The rows come from 5 hidden closed curves, with some noise, and rows from the same curve form a group. Each curve winds through 8 dimensions. The rows are also pushed far along 5 directions, which tell nothing about the answers.
Some rows, each with its group after it:
[ -8 -17 -16 -19  11  -2  10 -16  -4  12 -13  10   9  25  27  -2   8  11
 -13   9  -7]
k_417
[-20   1   9   0 -22  -3   1  20   3  -2   8   0  15 -38  -4  42   1 -24
   2  15   2]
k_821
[-12 -52  12  44  21 -19 -26 -22  42   2  40  31  47 -10 -58  14  -2 -49
 -12  68  19]
k_27
[-27  29  10  -4   3  -8  -7  16  17   9  32  13  37 -19  15  -2  43  21
 -23 -12 -27]
k_740
[-18   1  29  18  13 -19  -2   9  -4  -8   6 -10  50 -16 -51  -6  62  17
 -21  27  10]
k_417
[ -4   6   2 -14 -12  -9   0   5  12   1   1   5   6   3  20  25  13  14
  -4 -43 -27]
k_891
[ -8  50  11 -25  15  20   6  -4 -19 -38 -15   3 -34   2  11 -13  17  27
   5  12  -1]
k_821
[-42  28  29  11 -16   6  21  33 -19 -43  30   5  -1 -59 -15  11 -10 -45
  12  38  11]
k_740
[ 19 -55 -40  -9 -15 -34 -49 -11  75  74   2  18  35  18  25  74   1   2
 -32 -49 -31]
k_740
[  8  12   2 -11 -10  11   5  -1 -12 -30 -29   8 -30   5   3  -5 -21  -4
  11  -2  23]
k_821
[ 13 -12   2 -23  11 -10 -21 -17  31  34  -8  20  12  47  15   3  32  36
 -21 -17 -36]
k_891
[-30  -8   2  -5  20   4  -6 -28   0 -22  20  10  10  13 -11 -12  32  12
  10  46  14]
k_891
[ 23  -8 -10  21  17  17  23  11 -22  16   7  -1 -22  10  -5   9 -67 -17
   0  -1   6]
k_417
[-10  24  -8 -43  26  31 -14 -15  22  17  26  38 -33  25  46  42  -5  21
  -9  26 -38]
k_417
[ 38  14  -1 -22  -7  13 -10 -12 -23 -10 -53 -23 -23  35   6 -38  52  72
   4 -50  41]
k_821
[ 32 -26 -21  -9  -2   3   4  -3 -15  17 -18  -2 -36  22  14  22 -50   9
   3 -47  23]
k_417
[  5   3  28   8   9  18  24   5 -17  -2   0   9 -12   7 -12 -16 -28 -26
  16  38  -9]
k_27
[  0  27   0 -30 -12  -7 -16   5  25 -17  -2 -10 -13 -14  13  -8  31  25
  -5 -30 -23]
k_740
[ 28 -45 -11  38   1 -11  -2 -33 -18 -11 -38  -3  -7  41 -30 -45 -33 -30
  16  17  48]
k_27
[-52  29   7 -24   4  -2  -5  12  19 -18  30  16  18 -23  10   3  18  -2
   7  48 -30]
k_417
[  4  -7 -29  24 -19 -39 -24  25  41  22  -5 -13  38 -37 -17  22 -17 -19
 -19 -40  -5]
k_740
[-12  28   2 -29  -7 -12 -14 -10 -19 -17 -20 -10 -20  19   5  -7  37  42
  15 -15   1]
k_740
[ 22  -7 -14   8  14   4 -16 -15  24  26  -3   5   2  27  10  -6  -6   8
  -6  -8 -19]
k_821
[ 16 -56  13  58  25 -22 -36 -63  10 -36  -3  -5  42  25 -81 -18  73   5
  -4  23  66]
k_740
[ 12  11  -1  34   2   1 -14 -21  -9 -27 -23 -20  15   6 -30 -12  34   5
   0  -3  27]
k_27
[ -7  -8   2 -37 -17 -13  -6  23  28  39  12  -2  10  -6  22  21   9  19
  -8 -23 -45]
k_740
[ -4  20  12  17 -19  -1  -4  21 -14  -2  -2 -10   9 -11 -18   7   7  -2
  10   3   9]
k_740
[ 56   2   3  30   1   4  28  -8 -47 -34 -72 -32 -28  21 -26 -36 -21  10
  13 -60  42]
k_417
[  4   2  -2  11 -22  -6 -18  15  16  22  -6   2   9   1  -3  10 -15 -20
  -4   4 -12]
k_891
[ 12 -47  -4  65  26  15 -23 -43  26  -3  31   7  29  22 -53 -13  -3 -41
  15  69  35]
k_891
[-19  -5  19  15  20   1  -9 -18  20 -22  44  13  18 -22 -21  22  29 -19
  -5  31  -7]
k_891
[ 32 -39  -3 -10  30  -4 -10 -26  30  12 -18   0  16  18 -14  10  38  49
 -31 -33  12]
k_740
[ 38 -57 -10  46  19  -7   1 -39  -5   6 -30  -4  30  53 -34 -18  -1   3
   5  -9  38]
k_27
[  8 -21  41 -17  11 -13 -21 -10  21 -14 -17 -22  34   2 -54 -17 100  63
 -12  -8  13]
k_27
[ -3  -6   3 -25  19 -13  -4 -11   5  13   3  24 -16  -2   8  40 -13   1
 -10  -1  -8]
k_27
[ -6   0   9 -41   7  12  11   5   7  10  -3  19 -23  -4  21  40 -18  -4
   1  18 -30]
k_821
[  5 -11   0  18 -35 -40  -6  -5 -12 -34 -44 -16   5  -5 -22 -36   3 -24
  16 -31  23]
k_891
[ -7 -26  25  29   7   5   0  11  41 -33  45   2  62 -48 -40  -9  44  -3
 -26   7  18]
k_740
[  9  10 -14  24 -22 -13  -7   3  -7 -12 -28 -21   1 -17 -11   5  -3 -20
   0 -19  19]
k_27
[-19  -7  11  -3  -4   1  25  37  -7  13  20  -2  23 -21  -5   4 -13  -7
  -8  18  -9]
k_417
[ 16  -1  -3  12  22  -8 -17 -38  -7   1 -14   6 -29  21 -12   8  -2 -13
   7  15   6]
k_891
[ -4  50  15 -16 -10  22  -9   7 -17 -14  -6   2 -17  18  18  -7  30  37
   5  -8  -2]
k_891
[  4   9  15  60 -35  -5  -8  40  17 -33  26 -23   9 -73 -52 -14 -29 -69
   5   1  26]
k_821
[ 24 -19 -19  13  10 -17   4 -24  -8  -8 -21  -8 -20   6   1 -15 -30  -6
  12 -53  18]
k_891
[ 18 -49  11 -14  30  11  -2 -23  24  43  14  24  15  31   4  39  16  19
 -20   1 -15]
k_27
[ 29 -52   5  11  43  28  23 -45 -12  12  10  13 -35  33  -9   1 -43 -30
  12  46   9]
k_821
[-69   1  15  -3  24 -15 -26  21  43  15  88  28  60 -41 -30  45  35  -5
 -23  77 -24]
k_417
[  1   7 -10  15  -5  17   6  -2   2  -6   4   8  15  -6  14  25  -4 -11
  -7  -7   3]
k_27
[ 22 -20 -33   6 -18 -19  30   3 -20  -2 -53 -14 -10  -4  24   4 -55 -23
  -6 -60  14]
k_417
[ -1 -11   3   2   2   3 -27 -18  22 -23   4 -15  24   9 -27 -25  74  36
 -10  22  25]
k_27
[ 31 -46  -9  -1  -2 -10  13 -16 -17  40 -12  23 -37  25  29  21 -64 -34
  -2 -25   9]
k_27
[ 13  -5   4  21 -52 -30   1  36  -4  -2 -40 -31  14 -47 -28  18 -12 -27
   8 -44  21]
k_821
[-28  14 -17   5 -24 -29 -28  21  24   2  11  -1  30 -34  -2  21  13 -13
 -12  -3  -2]
k_891
[-23   3  -3 -12   0  13  -7   1  21  -2  41  34  12  -3  29  30   5  -6
 -18  11 -10]
k_891
[ -2   1  12   4   7 -26   3 -15 -27 -15 -19   4  -8  13 -18 -17   7  -2
  -3   3  11]
k_891
[  7 -25  22 -23  25  15  -2 -54 -27  13  -1  22 -30  78  13 -15  23  21
  18  37  -3]
k_740
[ -4 -17  14 -23  18  -6  11 -18 -14 -18  -8  17 -10  11   2 -26   9  14
  -7   8  15]
k_891
[ 29  19   5  -8  14   5  12 -25 -51  23 -44   9 -63  53  20 -16 -40   0
  19  -4 -10]
k_27
[  7 -28   5  29   8  18  -6 -13  21   7  39  18  29   9  -3   8   6 -16
 -10   9   7]
k_740
[-22   1  16  11  10   4 -23 -23  16 -37  13  13  52  19 -28  -8  81  41
  -3  18  24]
k_821
[ -5  20  -9   6 -48 -20   7  48  14  -2 -18 -26  39 -44  11  -1  15  -9
 -19 -51 -14]
k_417
[ -7   6   1 -31  -8  16   3  26  -1  11   8  -2  -1 -11  16  10  10  34
  -6  -3   7]
k_821
[ -5 -12  -1 -33   0   7   1  10   8   9  17  14 -12  -6  19  39  -8  19
  -7 -12   1]
k_821
[  8  -4  -5 -21  -9   3   7   4  -8  28   1  24 -17  23  50  19 -20   1
 -15 -34 -12]
k_417
[-12   0  -4  13  -7 -13  -3   2   5 -29  10  10  10 -26  -4 -21   0 -19
  -7 -11  30]
k_891
[ -8 -15   9   3   0  20  13  12   7 -10  35  14  20  -6   5   7  -2   0
  -8   3   9]
k_417
[ 13  24   3 -10  -9   1   8   5  -8 -35 -30 -11 -12  -9   0   0  11  26
   3 -52  11]
k_417
[-17  27  20  -2   5   0  -3  15 -19 -11  30  12  -4  -7  -7  15  19  19
  -7  -9   6]
k_417
[-39  48   1 -63  16  46  20  15 -32   4  27  43 -67   7  62  29 -48   2
   7  65 -19]
k_821
[ 39 -15  16   1  16  28  13 -48 -33 -12 -29  20 -66  55  12 -27 -36 -22
  23  19  19]
k_27
[-10  13  13  28   3 -17   4  -1 -36 -17  -9   4  -6  -3 -31 -28 -24 -28
  18  23  23]
k_27
[ 11 -35  13  -3  -8 -10   2  13  24  11   3 -15  16 -11 -24  -2  -3  -6
  -1  -3  -7]
k_740
[  4  -2  33   3  49  26   4 -47 -52 -18  18  33 -47  57 -19  -8   4  12
  12  61  34]
k_417
[  6  -3   7  -3 -18  11   2  10  19 -14  22  -4 -16 -20   8  -1 -10 -18
   6  -9 -11]
k_740
[ 32 -24  10   9  -2   9 -23 -22  38 -13  -7  -8  32  25 -17 -11  60  46
   0 -49   8]
k_891
[ 32 -15   9  29 -40  -8  13  28   2   8 -14 -26  -4 -32 -16  -4 -38 -42
  13 -42   0]
k_821
[  4  -6  -5 -22  15  10 -22 -18  29  35  23  17 -14   3  20  54  16   4
 -14   7 -28]
k_821
[-17  20   4 -18 -22 -14  -1  19   2  -9 -15   1  -9 -21   7   1 -13 -15
   9   2 -19]
k_740
[-10 -24  12 -12  -1   5   2   4   8  16   7   9  20   9  -4  14   3   8
   4  21  -3]
k_821
[ -4  20  -7   3 -35 -35  -8  54  20   5  -1 -31  19 -49 -10 -25  -9  -1
  -4 -56 -20]
k_27

New rows. What belongs after each?
[-34  16  12  18   9 -21  -5   0 -21 -16  14   7  24 -21 -24   3  28  -8
  -2  23  17]
k_740
[ -8  31   2   7 -26  10  27  31 -37 -20 -27 -26   6 -15   0 -22  -6  -4
  14   1  11]
k_27
[-17  62  22 -38   3  -3  30  17 -56 -29 -40 -10 -52  -4  12 -24 -15  18
  27  -3 -20]
k_417
[ -2  14  19  22  -6 -30  -9  -7  -4 -29  -7  -1   9 -13 -21 -27  26 -15
  -5 -20   2]
k_891
[  1  39  -1  -7   9   5  35  15 -54   7 -33  -9 -24   7  15   6 -35   6
  17 -15 -14]
k_27
[ 23 -31 -13 -17  -7  -2 -15 -11  42  -8 -42 -15  36  27  -9 -14  41  48
 -10 -29   3]
k_27
[  2 -36  37  10  20   5 -14 -31   7  -2  18   6  17  30 -50   3  46  10
  14  49   9]
k_821
[  0  28 -13   9  -7  -1  -7  -2  -9  -8 -18 -12  -2  -6   1   8  12   3
  -2 -12   4]
k_27
[ 43 -57   9  -7  10   1 -11 -29  50  -2 -21   8  23  18 -14  36  36  27
 -21 -44   8]
k_27
[-47  53  14 -27  37  24  14 -17 -54 -27  22   5 -54  -3   0 -18   5   2
  35  94  -4]
k_891
[ 28 -51  23   0   2  -5  -6 -22  13   7 -19 -11   8  31 -32 -23  23  12
   7   5   4]
k_740
[-17 -21 -10  14   5  18   1  10  41 -13  31   9  38 -16 -14   7 -12 -26
  -8  53  -2]
k_27
[-12  14  15   6 -11   6 -24  -5   8 -21  -2   8  38  20 -13 -24  61  32
   3  11  17]
k_821
[ -2 -31 -16 -15  23  15   8 -16   3  -2   6  23 -11  11   9  22 -29  -2
  -9  26  29]
k_821
[  4 -12  -9   0  27  -2 -15 -31  19 -23 -10   7   8  19 -20   1  23  23
  -7   8  14]
k_27
[ -9   3  -9  -8  19   7  -1   8  20   5  26  15  14 -28  11  42   9  13
 -31 -14  -4]
k_740
[ -3  -4  32   3  10  21 -10 -17 -10 -20  16   0  -7  10 -31   9  43  11
  12  46  23]
k_740
[ 14  11 -15  -9 -19 -31 -11   0  13   0 -54 -16  14  -5   4  16  24  24
  -4 -68 -11]
k_821
[ 15 -10   4 -19 -45 -13  -1  35  22  -2 -22 -22  38 -14  12  -3  43  47
 -17 -93   7]
k_417
[ 17  36   2 -11   5  22  20 -12 -49  16 -22 -10 -39  34  31 -22  -4  21
  24 -13  -9]
k_821
[ 14  -4 -19 -15 -43 -35 -14  43  48  -8 -35 -49  38 -48 -13   3  33  38
 -18 -97  -6]
k_27
[ -1 -10   6 -20 -12   2   1  13  17  -6  -6   7 -10 -19   4  20 -11 -14
  -7  12  -5]
k_27
[ -1   9   2  28  22  15   1 -15   7 -25  13  -2   6 -22 -24  -3   9 -23
  -6  38  11]
k_821
[  8 -17  -5 -12  11  -7   0 -17  14  -2  -9   2  -1  24   3 -32   2  17
   3  -7 -10]
k_740
[  1  -4 -12  -8 -43 -32 -21  31  37  35  17 -13  23 -42  21  53  18  -2
 -22 -78 -31]
k_740
[  6   4   8  13  14  14  28   2 -42   0   5  -3 -10  13  -3 -15 -16   7
   8  -2  20]
k_740
[ 30 -27  14   0 -23 -10 -10 -17  21  -1 -31  -2  23  33  -4  -2  37  29
  10 -60  -1]
k_821
[ 27   0  19  16  16  36   7 -21 -23 -22  -3   6 -59  21 -16 -32 -39 -27
  20  47  26]
k_821
[ 23 -15 -13 -28   7 -12  -3  -4   8  29 -22  -3 -27  27  13 -19 -27  21
   2 -29 -20]
k_27
[ 16 -31  -6   6   0   8   8   9   7  19   9  -9   8 -12  -5  11 -16  -5
  -3 -10  15]
k_821
[  3   8   7  -4   4   1 -21 -27 -12  10  -3  10 -13  41   4   6  30  16
   6  10   0]
k_740
[-15  41   8   4  -1   2  -3  11 -31   6   8   2 -36  -1  -5  -1 -26 -22
  26  34 -10]
k_821
[  9   2  12   2  12  18  -2 -15  -4  -8  16  -1 -12  -2   4   9  34  12
  -7   0  10]
k_27
[ -2  -3  12   3  19 -12  -4 -21 -21  -2 -12  18 -11  28 -15 -18  -8  -1
   8  29  12]
k_27
[ 22 -41 -10  18  -9 -15  -9   4  39  35  23  18   7 -11  10  24 -45 -40
 -13 -35 -11]
k_27
[  3   8  -7 -13  28  15   5  -2  12  22   3  -4   7  23   3  -4  -1  28
   1  20 -35]
k_27
[ 16 -12  -8  11  -7 -16 -14 -31 -12 -23 -45 -25   1  25 -27 -40  32  15
  18   2  34]
k_417
[-49  46  16  16 -27   0   7  50  -1 -21  51   0  33 -50   2  15   7 -25
   1   5 -28]
k_891
[-25  36   8  17  12  13  10  12 -21 -32  36  15   0 -12   0  -5  -4  -3
   2   3   7]
k_417
[-15  32 -10  22 -36 -21   8  37 -25 -18 -16 -21   1 -29  -5 -39 -37 -29
  16 -14  10]
k_27
[ 14  -3  -6 -12 -13  20  -5   4  10   9  17  11 -28  -8  29  32 -18  -7
  -7 -19   5]
k_821
[-17  37  -9 -33 -33 -12 -16  38  43  -6  19 -11   3 -51  28  18  23  14
 -16 -51 -41]
k_740
[-11 -36 -18  10  21 -21 -16 -23  29  25  32  36  22   9   2  37 -18 -28
 -28  22 -10]
k_891
[  3 -14 -47  13   3  -1   5  -3   3  20  16   4 -32 -33  19  35 -94 -62
  12   1   8]
k_891
[-12  10  -3  -3  15   8   5  -9 -24  13  19   5 -24  -8  14  31 -13 -10
   9  18  -1]
k_821
[ 10  18  -6  16  -4  17  36   4 -54 -31 -40 -33 -21   1  -8 -25 -26  -4
  22  -1  27]
k_27
[ -8 -17  24   4   5 -12  -5  10   9   4   3   2  34   5 -30  -8  30  15
 -10  21  -3]
k_891
[ 14 -11   5  42 -12  -6  -3  14  23 -26  -9 -23  37 -20 -52 -27  -8 -20
  13  -4  14]
k_417
[ 27 -25  13  41 -12 -24  15   6 -17   4 -17 -22  14 -17 -34 -10 -14 -21
   5 -48  24]
k_27
[  0 -29 -17   2 -22 -13 -18   1  54  22  11   4  14 -23   5  35 -26 -45
   1   5 -27]
k_891
[ -4  13 -15   1  -3   6 -15 -10   9  12   5  -3  -6  15   9  19  -4   1
  18   7 -20]
k_891
[  5  24   1  10   5   8  -2  -8 -44   7 -11   2 -54  24   0 -13 -44 -25
  30  34   5]
k_821
[-36  29   2 -18  -5  -4  -1  28  -8   3  13   7  -8 -24   5  -6 -10  -7
   1  44  -8]
k_891
[  6  11  -3  -5   0  34  11 -12 -23  -2  -3  21 -30  21  34   5 -24 -15
   9  27  13]
k_821
[ 47 -34  14  83  14 -10  -1 -37 -21 -28 -24 -30   4  16 -76 -57  -5 -33
  21  -7  52]
k_27
[-30  43  -4  -4  17  21  -3  -9 -14   3  35  13 -27  11  20  10  -9  -8
  24  50 -31]
k_891
[ -9  27   2  36   3  26  40  13 -55 -40  -5 -31 -14 -24 -23 -26 -30 -32
  25  39  22]
k_27
[ -2  10   5 -43   2 -17   5   4   3   2 -37   3 -14   4  11  14  -1  24
   0 -20 -25]
k_417
[-11  17   1 -41  11  21  12   2   0  17   0  16  -6  20  45   9  20  24
 -19  18 -31]
k_417
[-23 -32  13 -47  21   7   4  -7  16  18  24  34  -5  19  12  26  -8  16
  -2  37 -20]
k_417
[  7   3 -11 -11  14  31 -10 -25  10  17  16  24 -15  43  38   8   6  13
 -13  18  -9]
k_417
[-15  19  -7  10 -22  -1 -12  29  27  30  32 -10  46 -31  12  23  29   4
 -11 -30 -23]
k_821
[ 17 -42   7  29  26  21  -6 -34  32 -32  22  17   9  14 -31 -10   1 -16
  -7  31  32]
k_821
[ 11 -41  10  16  -9   8  -1   8  23  15  33   7   0 -19 -13  33 -28 -40
   2   9   4]
k_821
[  25  -44  -17   15   -5   -8   17    8    2   21  -20   -7  -23   -1
  -16    5 -102  -51   22    7    5]
k_417
[ 31  -1  -9 -26 -16  17  19   4 -15  27 -37  -2 -50  11  46  28 -49 -15
   2 -28 -17]
k_27
[-12   2   3   0   5  14  30  17 -35   3  13  -8 -11  -6   2 -22 -32 -10
  12  32   3]
k_27
[  4 -24  -1  -8  -4   5   1 -25   3 -29 -11   7 -20  -2  -1  -6  -4 -15
  14   9  27]
k_891
[  8  13  -6  17 -20  -5   0   9 -17 -17  -6 -26 -11 -21  -6 -24   6  -8
   3 -19  22]
k_27
[-21  12  11 -12  27  20 -31  -4  45  30  57  18  26   9   0  17  49  25
 -14  52 -41]
k_821
[ 12  18  -5  -3   5  30   5 -12 -16  -6 -23 -15 -12  33  11 -28  20  24
   8  16   0]
k_27
[ -2 -47  -6   1  30  31   3 -44  -1   3  17  20 -12  48  -2 -18 -20 -11
  18  81  18]
k_417
[-40   1 -16  -5  -3   0   7  24  28 -19  58  19   9 -57  17  38 -33 -36
 -13  12 -10]
k_740
